The same things were measured in two ways. Each way mixes the same 11 hidden numbers, adds some noise and spreads widely along 5 directions of its own, which tell nothing about the thing.
In the rows, zero is written as 128.
Some things both ways: the first way, then the second way.
[130 112 153 109 169 110 113 140 136 152 121 144  97 182 169 122 108 136
 147 162 141 160  89]
[ 75 161 186 133 132 163 153 155  78 136  65  66  94 129 116 143 163  57
  91 127 128 117 118 130 109 126]

[126 150 127 144 162 116 131  89  95 108 187 132 137 112 166 131 114  85
 140 184 165 155 122]
[142 118 149 151 149 112 111 130 149 117 118 118 150 164 135 125 126  94
 103 156 177 131  99 148 134 121]

[175 109 146 148  93 127 152 122  58 125 122  78 172 124 108 143 187 143
  91 138 119 119 124]
[154  98 150 209 128 189  56  83  97 140  97 100 161 133 145 134  71 124
 114 106 157 176 162 171 169 155]

[160 126  65 135 125  94 168  63  74  54 182 111 121 119 195 123 180  99
 126 128 155 119 169]
[154  77  57  96 108 108  91  56 227 176 191 160 162 131 128 113  89 197
 123 121 151 162 147 111 148 105]

[157 111 108 178 194 141 146 117  71 150 202  87 173 119 131 157 160  71
  93 128 170 141 145]
[150  64 155  87 137 107  61 130 141 141 132 144 137 162 176 108 123 177
  68 151 149 106  72 118 186 112]

[148  65 143 121 137 107 153 212 109 139  74  84 139 154 129 116 162 164
  66 109 131 106 125]
[125 112 113 227 115 150 128  79 117  99 159 155 160 144 115 156  83  93
 143 143 137 182 166 202 126 151]

[126 123 116  68 193 108  82 155 154 167 145 126 111 164 211 129 121 147
 132 152 176 138  54]
[ 97  91 125  36 135  75 146 154 198 166 183 150 107 174 162 132 117 155
  72 171 137  66 125 104 112 102]

[146  90 123 115 186 103 140 199 147 109 120 121 164 150 164 112 181 124
  95 155 166  90 118]
[106 171 112 183 129  80 171 155 164  96 170 116  74 138 132 151 116 110
  87 125 142 101 182 150 102 102]

[ 89 156 167 139 144 136 128  91  87 127 150 125 127 105 109 153  84  87
 146 138 120 171 131]
[165 140  77 135 118  98 127 131 217 104 160 167 122 136 132 134 106 167
  80 115 147  94 154 132 128  96]

[159  82 141  92 143 115 157 187  88 166 107  60 105 152 188 116 143 177
  68 128 152 129  74]
[111 109 133 108 121 122  66 129 167 159 149 102 113 101 155 127 112 193
  76  90 129 116 120  82 168 110]

[118 125 121 152 154 137 181  85  92 119 129 120  59 117 117  98 106  90
 170  95 145 152 172]
[124 186  78 179 123 132 159 102 131 121  81  73 111  83  84 116 154 133
 125  90 125 138 115  85 105 140]

[158 123 198  91 142 159  84 165 125 180 138 133 125 129 113 121 133 142
 123 184 119 159  83]
[120 138 157 124 150  76 114 157 108 116 147 113  80 149 161 136 101 126
  82 146 140  82 130 129 158 131]

[120  68 142 117 165 102 142 153  98 145  93 102  82 178 174 170 120 152
 100 101 115 141 127]
[ 55 173 101 184 101 200 185 135 125  97 157 118 161  90  64 197 149  66
 127  75  98 175 196 147  78 146]

[136 170 174  64 163 111  99 109 139 117 194 173  98 134 183 123 114  81
 163 194 118 187 115]
[ 87 144 113 156 114  98 172 135 164  93 203 149 120 148 115 169 121 112
 110 131 115 126 158 146 105 128]

[135  96 159 154 164 150 137  91 102 142 135 146 110 134  96 180 120 136
 124 137 128 144 181]
[126 169 118 143 130 112 165  95 183 121 169 135  76 120  98 162  96  74
 101 126 136  95 179 165 114 118]

[167 111 147  80 132  91 162 105 110 109 148 132  99 151 235 171 147 164
 145 182 125 114  97]
[109 153 123 118 157 129 112 163 106 155 141 104 133 100 144 117 122 142
 106 111 120 108 145 110 139  90]

[141  99 139  74 135  85 135 168  99 148  93  97 121 131 213 125 129 171
 114 174 147 133  73]
[ 96 107 160 207 130 162  80 140 120 126 102  84 159 111 143 138 113 120
 118 117 169 164 137 133 122 144]

[138 129 125 156 149 134 115  65  96 144 130 117 170 157  78 170 152 145
 111 117 159 134 147]
[130 156 168 136 131 168 149 132 129 161  96  89 113 142 129 107 146 128
 107 100 124 102 156 119 101 109]

[113 147 140  86 107 144  63  52  87 142 140 134 103  85 119 160 105 157
 119 146 122 181 148]
[105 117  99 149 120 117 142 127 181 128 185 137 195 155 115 137 114 150
 158 125 153 171 165 106  91 143]

[151 107 173 120 161 120 144 138 124 160 139 111  87 196 127 151 106 166
  79 105 135 155 127]
[ 94 152 152 139 118 163 169  99 101 132 173 145 149 145  94 147 138  90
 143 121  70 143 128 155 117 120]

[137 103 124 125 139 111 124 158  99 143  98  93 166 123 112 127 160 134
  96 117 145 124 130]
[111 140 138 190 130 153 128 167 100 115  90  95 140 113 141 112 156 148
 115 105 138 134 143 114 105 125]

[160 116 124 180 120  98 139 186 132 118 135  89 156 149 111  97 133 132
 102 117 153 100  96]
[130 126 113 145 111 142 129 130 127 145 111 137 119 107 137  95 134 170
 134 123 131 130 165 121 106  97]

[123 117 118 178 186  87 166 118  98 123 123 105 170 178 138 151 141  92
 131 129 167 128 126]
[147 145 161 173 119 161 115 117 146 113 107 136 119 136 127 136 117 117
  95 113 126 108 132 162 132 113]

[177  92  66 145 176  95 153 136 116 140 145  97 149 128 166 132 168 137
 116 116 191  89 140]
[127  70 125 136 132 125 116  60 198 171 163 154 120 140 139 132  64 122
 120 177 161 110 146 165 112 144]

[169  96 123 141 121 114 160 162  70 104 125  85 177 148  91  91 209 104
  50 101 130 138 179]
[172 137 131 128 166 126 134 112 104 110 127 145 131 124 118 102 173 106
  94 133 126  99  83 154 163 100]

[104 113 173 127 147 128 154 190 101 102 124 114 140 121 133 107 131  91
 103 141 114 140 125]
[161 145  69 151 119  79 131 148 183  91 145 150  88 126 142 133 132 152
  51 116 153 101 154 147 145  71]

Other things, the second way, with their names:
<875>: [107 138 142 185 139 128 102 138  62 105 100  94 125 156 147 163  74  85
  85 145 134 137 117 161 163 161]
<474>: [123 122  72 178 116 108 165 126 163 105 144 131 116 111 123 122 159 151
 106 120 151 137 166 129  96 116]
<819>: [131 146 101  87 163  82 151 150 156 118 156 145  74  93 124 138 122 100
  85 148 158  58 159 134 127 112]
<922>: [139 152  80  65 120 128 166 157 110 138 150 170 136 168 132 120 148 135
  82 123  94 122 161 149 141  47]
<159>: [143 114 156 146 124 130 118  73 152 172 106 102  99 192 149 120  86 102
  81 153 145 123 121 172 142 109]
<22>: [ 94 163 122 130 113  94 138 169 172 119 175 132  90  94 129 134 125 158
 121 109 132 106 185  98 102  91]
<394>: [137 156  78 116 137 116 160 170 164 124 132 120  90  72 123 112 172 153
  90  88 160  94 207 102  99  82]
<749>: [111 104 142 134 131 140  83 187 133 141  75  96 107 163 192 154  83 114
  25 143 178 102 158 160 145  99]
<377>: [148 123 133  82 127  64 111 126  72 151 134 146  99 206 176  83 111 159
  94 177 103 124  85 146 192  58]
<703>: [114 119 168 196 130 117 118 154 132 110 106 107 106 153 151 127 136  71
  92 163 189 147 145 190 117  78]
<359>: [112 154 124 193 114 129 128 131 103 151 137 104 114 157 155 122  66 148
 130 119 121 151 206 151 117 104]
<989>: [155 121 124 136 106  56  72 124 159 158 133 113  65 175 196  90  82 203
  65 137 143 120 129 130 182  47]
<254>: [127 144 111 158 135 113 151 126 101 128 120  98 118 147 129 114 147 110
 104 131 140 148 138 143 131 101]
<93>: [155 128  92 173 129  93 139 115  86 106 122 157 157 148 132  74 152 163
 154 161 125 157  89 136 132  99]
<323>: [111 128  99 155  98 112  94 123 155 127 168 126 129 144 145 154  73 162
  97 104 130 160 174 132 155 116]
<350>: [132 122 153 155 140 134 105 165 114  97 113 129 161 116 136 114 139 170
 138 116 148 113 122  86 119 168]
<701>: [141 134 108 151 127 122 106 182  23 104  94 142 164 139 164  85 140 196
 135 130 111 149 122 109 154 107]
<1007>: [131 117  91 145  76 128 108 110 149 123 114 134 111 149 137 143  93 164
  91 113 133 158 162 133 145 121]
<713>: [ 97 126 121 182  98 150 114 115 140 139 118 102 136 109 125 123 129 151
 130 107 134 173 146 118 111 114]
<102>: [ 89  85 113  87 125 137 108 157 129 161 129 118 123 124 156 145 114 125
  79 138 163 136 177 128 132 114]
<789>: [ 62 111  73 195  69 126 130 127 215  95 211 128 210 159 110 191  95 177
 134  84 130 212 170  91  91 175]
<308>: [ 77 136 138 110 139 127 142 156 110 141 152  96 190 158 123 125 158 148
 132 117 107 149  92  69 117 140]
<45>: [ 77  99 146 119 134 130 125 120 101 158 127 107 157 187 141 144 107  72
 105 181 138 164  95 162 135 122]
<992>: [130 133  83 147  95 115 116 120 138 116 148 138 158 156 128 132 114 164
 118 109 128 183 148 123 148 108]
<71>: [ 96 184 123 176 113 123 143 159 157 106 148 113 117  94 107 145 116 145
 142  91 128 123 181  98  89 126]
<580>: [109 163 113 153 105 135 169 179 133  97 158 122 124 152 128 147 170 136
  75  77 111 137 192 137 118  79]
<446>: [ 69 100 146 133  93 140 153 121 196 145 146 110 102 145 123 159 157  86
  78 134 154 151 154 156  93  91]
<734>: [118  78 125 146  60 134  85 102 182 152 147 151 120 157 159 133  70 194
 121 124 147 172 197 131 126 118]
<912>: [138 167 168 107 158 120 149 173 142 114 154 161 105 127 136 125 123 134
 107 129 110  29 144 124 110 113]
<1004>: [ 88 147 126 135 110 116 158 142 113 120 135 128 116 143 124 138 128 134
 124 136 106 123 133 115 106 133]
<617>: [ 83 121 140 164  65 149  94 118 157 142 105  72  98 134 135 160 102 147
  91  83 147 182 180 106 132 137]
<363>: [115 123 118 133  94 130 127 126 110 131 136 153 125 120 133 104 144 185
 138 122 100 143 135 111 126 100]
<856>: [103  92 151 109 121 105 119 104 204 155 171 131 130 183 142 149  89 119
  98 161 153 122 122 137 121 129]
<200>: [101 165 147 103 126 111 153 122 158 141 139 127  75 125 113 145 107 102
 108 142 113  74 127 123 111 116]
<841>: [156 128  81 181 120 138 133  82 146 104 161 154 149  93  95 125 134 133
 143 103 144 165 174 150 130 128]
<911>: [117 161 117  75 151  96 142 167 131 136 151 104  93 103 129 121 151 150
  87  99 128  82 149  76 138 108]
<696>: [105 119 100 116 135 111 132 147 178 138 166 153  77  60 135 137 107 136
 104 138 156  79 198 133 102 102]
<38>: [106 137 154 133 121 129 145 138 108 149 109 104 143 140 122  88 166 137
 161 136 137 157 127  98  97 107]
<75>: [107 142 110 129 121 148 156 201  86 117 127 129 173 123 134  99 199 180
 128  93 112 146 160  87  99  89]
<523>: [154  68 168 126 111 113  48  84 150 168 134 130 108 209 187 127  63 121
  58 163 164 156 128 198 203  75]
<891>: [121 113 164 105 129 159 106 150  79 117 110 134 150 170 139 151 138  81
  75 137 133 142 118 168 171 112]
<424>: [104 129 177 153 137 146  94 143  82 149  90  67 132 148 148 115 146  99
  92 123 145 162 108 139 156  94]
<319>: [180 134 116 164 133 115 111 138 169 100 131 155 114 114 142 107 131 169
  96 111 154  91 155 137 133  96]
<666>: [110 162 154 112 125  94 123 146 157 119 150 129  95 117 116 133 134 105
 114 134 140 112 125 123 132  81]
<264>: [100 148 117 171 114 139 108 118 193 127 166 125 145 144 124 185  44 116
 100 112 129 126 160 146 123 138]
<759>: [156 100 134  88 104 109 106 121 122 154 120 169  97 189 179 101  99 180
  78 158 112  99 126 148 164  78]
<772>: [142 115  78 162 119 101 148  60 152 129 174 162 142 127 103 111 113 134
 171 151 145 170 152 148 116 128]
<473>: [124 125 102 144 153 102 129 103 171  99 167 133 151 165 112 184  77  61
  82 155 163 124 115 166 146 167]
<799>: [ 93 139 148 151 117 145 162 137  79 132 118 126 125 134 120 109 172  95
 135 147 115 159 133 158 104  80]
<517>: [110 182 151  96 126 146 143 143  76 154  98 101  91 101 113 110 144 130
 130 103  95 106 145  94 127 106]
<72>: [133 121  86  90 143 100 149 166  87 116 160 163 124 133 150 111 161 150
  86 138 117 111 146 137 150  83]
<6>: [141  86 140 115 107 119 111 119 193 127 148 153 139 129 132 104 162 180
 121 121 160 130 131  99 117 115]
<420>: [150 133 120 160 148 120  91 146  88 103 111 123 159 135 142 111 138 127
 100 128 148 149 103 142 170 100]
<743>: [124 178 111  78 154  95 152 207 119 140  79  60  72  98 141  90 210 151
  54  91 149  78 129  60 127  63]
<775>: [120  95 188 120 121 165  86 103 128 164  92  81  95 139 141 136 131  83
  66 121 165 144 139 157 162 113]
<528>: [105 110 103 119 101 154 144 144 142 136 136 158 148 120 124 128 142 141
 128 128 135 149 180 133  95  98]
<163>: [144 171 102 131 148 124 181 152 114 102 128 125 142 139 103 118 175 102
 115 114 138 124 153 129 110 108]
<288>: [188 127 147 156 154 126  96 119 161 121 140 158 136 155 153 113  94 141
  93 134 147  81 131 167 151 103]
<406>: [172 162 105 215 150 140 131 102 141  80 159 160 172 115 100 136 106 114
 142 111 132 123 144 166 127 139]
<494>: [136 150 125 181 167 107 154 197  69  98  94 114 116 138 164 101 146 134
  97 147 148  84 144 138 109 118]
<598>: [ 95  91 123  31 139 100 118 171 126 139 147 145 138 118 139 118 171 158
  95 150 133 102  86  76 142 114]
<26>: [118 137 102  84 142 106 171 153 135 113 170 146 155  96  96  98 225 152
 138 113 125 125 110  75 108 101]
<11>: [ 75  57 103  94 117 123 101 120 113 159 150 121 145 165 162 156 105 125
  64 159 136 167 117 146 164 127]
<263>: [ 79 109 128 108 124 139 130 138 102 147 147 115 150 145 133 144 133 120
 106 131 118 154 130 123 134 126]
<750>: [129 125 121 147 155 106 161 103  66 135 129 129 138 136 121  84 159 113
 157 170 128 143 102 141 122 122]
<408>: [120 136 160 188 113 168 118  92  93 148 114 123 119 140 136 121  89 131
 136 125  98 135 145 162 127 126]
<924>: [124 117 140 153 130 124 154 116 118 104 123 138  77 138 130 151 123  81
  82 154 144  99 153 179 126 144]
<667>: [131  84 172 165 127 131  83 118 141 141 113 120 137 171 162 117 118 103
  94 165 177 156 116 180 146  90]
<548>: [130  82 143 126 103 138 112  96 129 127 165 164 133 154 136 128 147 127
 100 135 127 163 133 173 161  96]
<606>: [ 89 153 137 129 119 106 178 155  90 134 143 121  74  81 125  82 205 166
 143 120  95 112 140  92  95  78]
<345>: [178 100  56 151 144  99  98  73 211 154 174 150 151 109 140  99  70 213
 131 122 159 111 153 103 130 141]
<366>: [ 74 159 184 128 115 121 163 139 173 142 147  93  33 148 133 177 100  69
  60 127 127  68 180 155 102 115]
<344>: [148 137 164  83 141 131 129 124  65 138 150 161 136 172 133 107 139 100
 122 149 102 128 121 168 171  77]
<384>: [119 116 142 132 123 133 133 166  77 125 104 120 140 130 144  87 195 159
 125 125 136 153 128 108 122  97]
<513>: [137 127 116 128 126  72 133 135 150 119 145 121 101 118 131  95 156 174
 125 125 159 125 140  86 123 118]
<40>: [130 127 141 129 145 136 115 107 119 132 135 124 131 126 126 132 109 132
 109 124 117 103 108 121 147 156]
<243>: [ 73 177 145 152 119 171 175 175 140 118 147 100 144 136 109 171 137 109
 106  77 104 116 188 112  77 137]
<790>: [112 135 139 150 105 189 130  89 144 163 112  81 127 141 111 148 119 101
  96  83 130 163 180 143 122 129]
<238>: [160 105 106 145 152 116 110  91  84 142 118 127 172 121 131  67 141 182
 162 140 131 147  82  95 145 149]
<1001>: [156 114 146 104 144 160 100 141 119 147  82 139 100 105 151 115 114 128
  81 133 150  72 153 146 141 108]
<43>: [127 162 100 184 123  95 151 120 162  99 163 118 129 142 113 139 116 138
 125 110 135 138 150 118 113 136]
<880>: [ 98 173 116 136 126 119 194 204 135  99 135 118  96 123 124 137 180 125
  90 103 131  94 192 114  78  97]
<57>: [118 131 135 154 154 102 138 168  66 102 101  85 143 160 144 108 183 116
  91 138 147 145  85 118 144 124]
<973>: [136 112 180 141 125 147  77  65 122 152 156 116 162 144 117 117 112 127
 151 115 128 178 109 131 170 134]
<368>: [164 119 107 126 162  84 116  99 117 130 118 116 119 140 132 102 122 121
 105 155 167 119  99 128 160 137]
<193>: [ 93 115 159 138 139  87  99 194  99 111 118 108 134 146 166 114 152 136
  97 157 154 131  86 113 140  97]
<140>: [152 109 105 127 157 116 122 157  76 107 134 175 158 114 147  93 144 166
 133 155 131 105 118 125 137 120]
<298>: [112 148 162 123 116 127 114 136 169 160 135 101  80 138 151 132  97 158
  83 104 117  85 153 111 127 104]
<232>: [122 128 126 136 109 141 136  94 171 135 158 147 106 155 121 172  65  85
 100 135 140 127 198 182 124 131]
<202>: [125 133 137 191 131 125 121 156  97  89  89 102 115 128 143 129 143 130
  91 122 149 123 124 128 130 145]
<475>: [102 112 139 181  99 150 135 126 204  80 131 139 118 125 102 192 125  65
  85 129 183 137 168 172  95 150]

Some of these things the first way, each followed by its name:
[141 142 145 163 139 134 107 141 118 122 173 110 121 136 128  99 118  95
 123 161 145 152  90]
<617>
[138 126 132 160 133 146  91  49 101 132 163 151 128 109  67 168 111 141
 112 138 141 162 200]
<38>
[124 111 131 139 163 127  90 145  89 209  84  84 147 145 116 129 123 137
 136 136 156 163  67]
<350>
[138  69 129 133 163 161 103 133  90 164  96 129 138 126  91 130 166 144
  96 134 144 145 166]
<513>
[125 125 151 111 116 118  59 204 140 131 105 111 177 149  94  88 156 127
  86 139 123 143  84]
<880>
[121 112 119 147 170 119 105 142  91 164 127 101 151 158 137 113 126 120
  99 144 170 166  96]
<6>
[134 136 116 118 142  90  84 161 136 141 117  80 156 184 149 117 150 144
  98 123 162 128  50]
<243>
[148 154 134 132 131 112  98 145 125  87 227 127 147 105 136  97 114  87
  68 159 150 164 147]
<446>
[170 156 126 146  88  92 103 137 123  84 166 121 158 126  75  79 161  83
 105 121 115 153 167]
<363>
[139 118 105  83 112  99 115 115 111  90  82 128 169 149 104  94 208 156
  84 118 146 126 176]
<159>
[145  88 102 116 171  83 163 152 115  81 123 112 134 176 226 135 190 118
 127 157 151  92 102]
<323>
[160 132 170 170 150 144 159 110  99  87 229 131 165 128 137 172 136 105
  79 187 142 124 139]
<523>
[122 136 138 109 165 139 128  93  87 130 171 127  89 100 172 138 119  84
 152 156 132 170 128]
<473>
[113 161 167 114 133 122 100 109 107 113 179 142 160  87 167 177 113  88
 165 192 108 147  89]
<749>
[128 101 145  82 175 110 121 173 133 150  84 137 168 147 166 137 174 127
 161 164 138 110  82]
<494>
[154 167 200 105 132 126 134 134 157  79 202 171 103 168 148  99 122 102
 140 188 113 151 104]
<377>
[149  99 122 141 118 107 144 168 106 120 122  83 129 118 115 108 131 150
  66 102 149 120 149]
<713>
[112 132 158  91 137 155 101  52  80 134 115 159 112  93  83 154 135 123
 137 137 112 182 199]
<43>
[133 131 193 135 126 142 161 123  79 114 172 117 110 109 144 147 102 108
 116 168 106 159 121]
<420>
[145 113 154  76 148 101 133 176 127 131  99 124 107 158 196 105 157 121
 159 167 118 133  72]
<875>
[145 110 162 171 111 164 115 137  83 134 156 111 154  94  79 150 132 122
  98 139 108 133 135]
<394>
[127 131 135 121 159  94 120 132 138 106 124 147 166 191 140 126 169  96
 150 142 133 133 110]
<759>
[105 152 112 118 180 117 115 154 118 144 178  66  86 120 195 106  89  98
 109 119 181 155  57]
<789>
[129  78 133  80 176 122 155 104 102  99 107 169 114 160 184 152 187 134
 132 157 125 125 170]
<254>
[150 122 126 141 132 133 134 198 113 113 157  92 158  97 100  68 159  85
  81 110 143 124 137]
<474>
[127 169 160 140 138 129 119  94 116  96 191 151 119 159 160 116 120  77
 170 185 124 167  80]
<163>
[151 111  87  74 113 104 152  96  74 123  83  95 127 106 169 112 191 155
 145 118 151 112 131]
<345>
[135 147 142 119 137 143  77 120 118 161 174 107 121 102 103 128  94 150
  76 134 164 165 121]
<856>
[147 113 126  91 151  99 127 153 139 106 165 124  91 145 207 120 123 148
 100 150 151 127 106]
<45>
[149 125 140  87 129 138 105 166 100 111 149 116 151 116 127  74 188  95
  83 148 130 155 135]
<57>
[117 159 138 128 139  99 124 112 121  82 147 151 118 156 163  94 140  55
 191 163 113 160 105]
<1007>
[161 114 155 112  98 139  78 121  99 130 136 151 133  89  96 132 151 120
 133 164  87 162 162]
<819>
[135 106 142  92 156 113 121 149 103 143 137 122  86 172 192  96 126 130
 107 151 140 176  99]
<26>
[164  91  90  88 134 112 149 104  78 133  83 115 116 143 146  96 205 141
 135 110 144 136 167]
<238>
[104 140 197  76 133 142  91  88  91 106 144 165 152 141 113 177 153 101
 108 163  79 188 157]
<580>
[183 146 105 146 143 107 137 117 101 129 177  93 144 140 134  94 178  78
 137 130 157 141 116]
<40>
[181 108 123 167 177 118 162 168 121  86 219 121 168 158 179 137 197  48
 120 151 131 100 119]
<72>
[142 151 162 112 156 118 119  95 113 112 193 171 127 151 179 134 129  76
 170 202 123 176 109]
<384>
[195  93 118 106 145  82 129 188 150 103 133 141 151 172 142  76 196 127
  94 144 145 118 158]
<606>
[126 137 143 165 121 135 132 108  95  83 174 116 120 123 111 127 132  88
 107 127 118 148 150]
<992>
[152 134 134 169 148 117  83 104 112 174 130 106 194 140  53 173 141 127
 117 125 149 144 132]
<912>
[149  70 115  61 133 106 100 156 104 133  86 114 117 161 172 132 193 170
  76 115 118 135 142]
<263>
[113 141 154  94 122  84 128 109 130  44 148 168 125 208 199 144 162  96
 152 159  86 142 107]
<922>
[149 178 186  82  77 127 120 110 123  54 175 165 152  90 104  98 151 111
 111 191 105 149 163]
<989>
[137  83 182  97 171 138 105 224 130 192  80 123 128 175 125  98 140 137
 119 145 122 154  76]
<924>
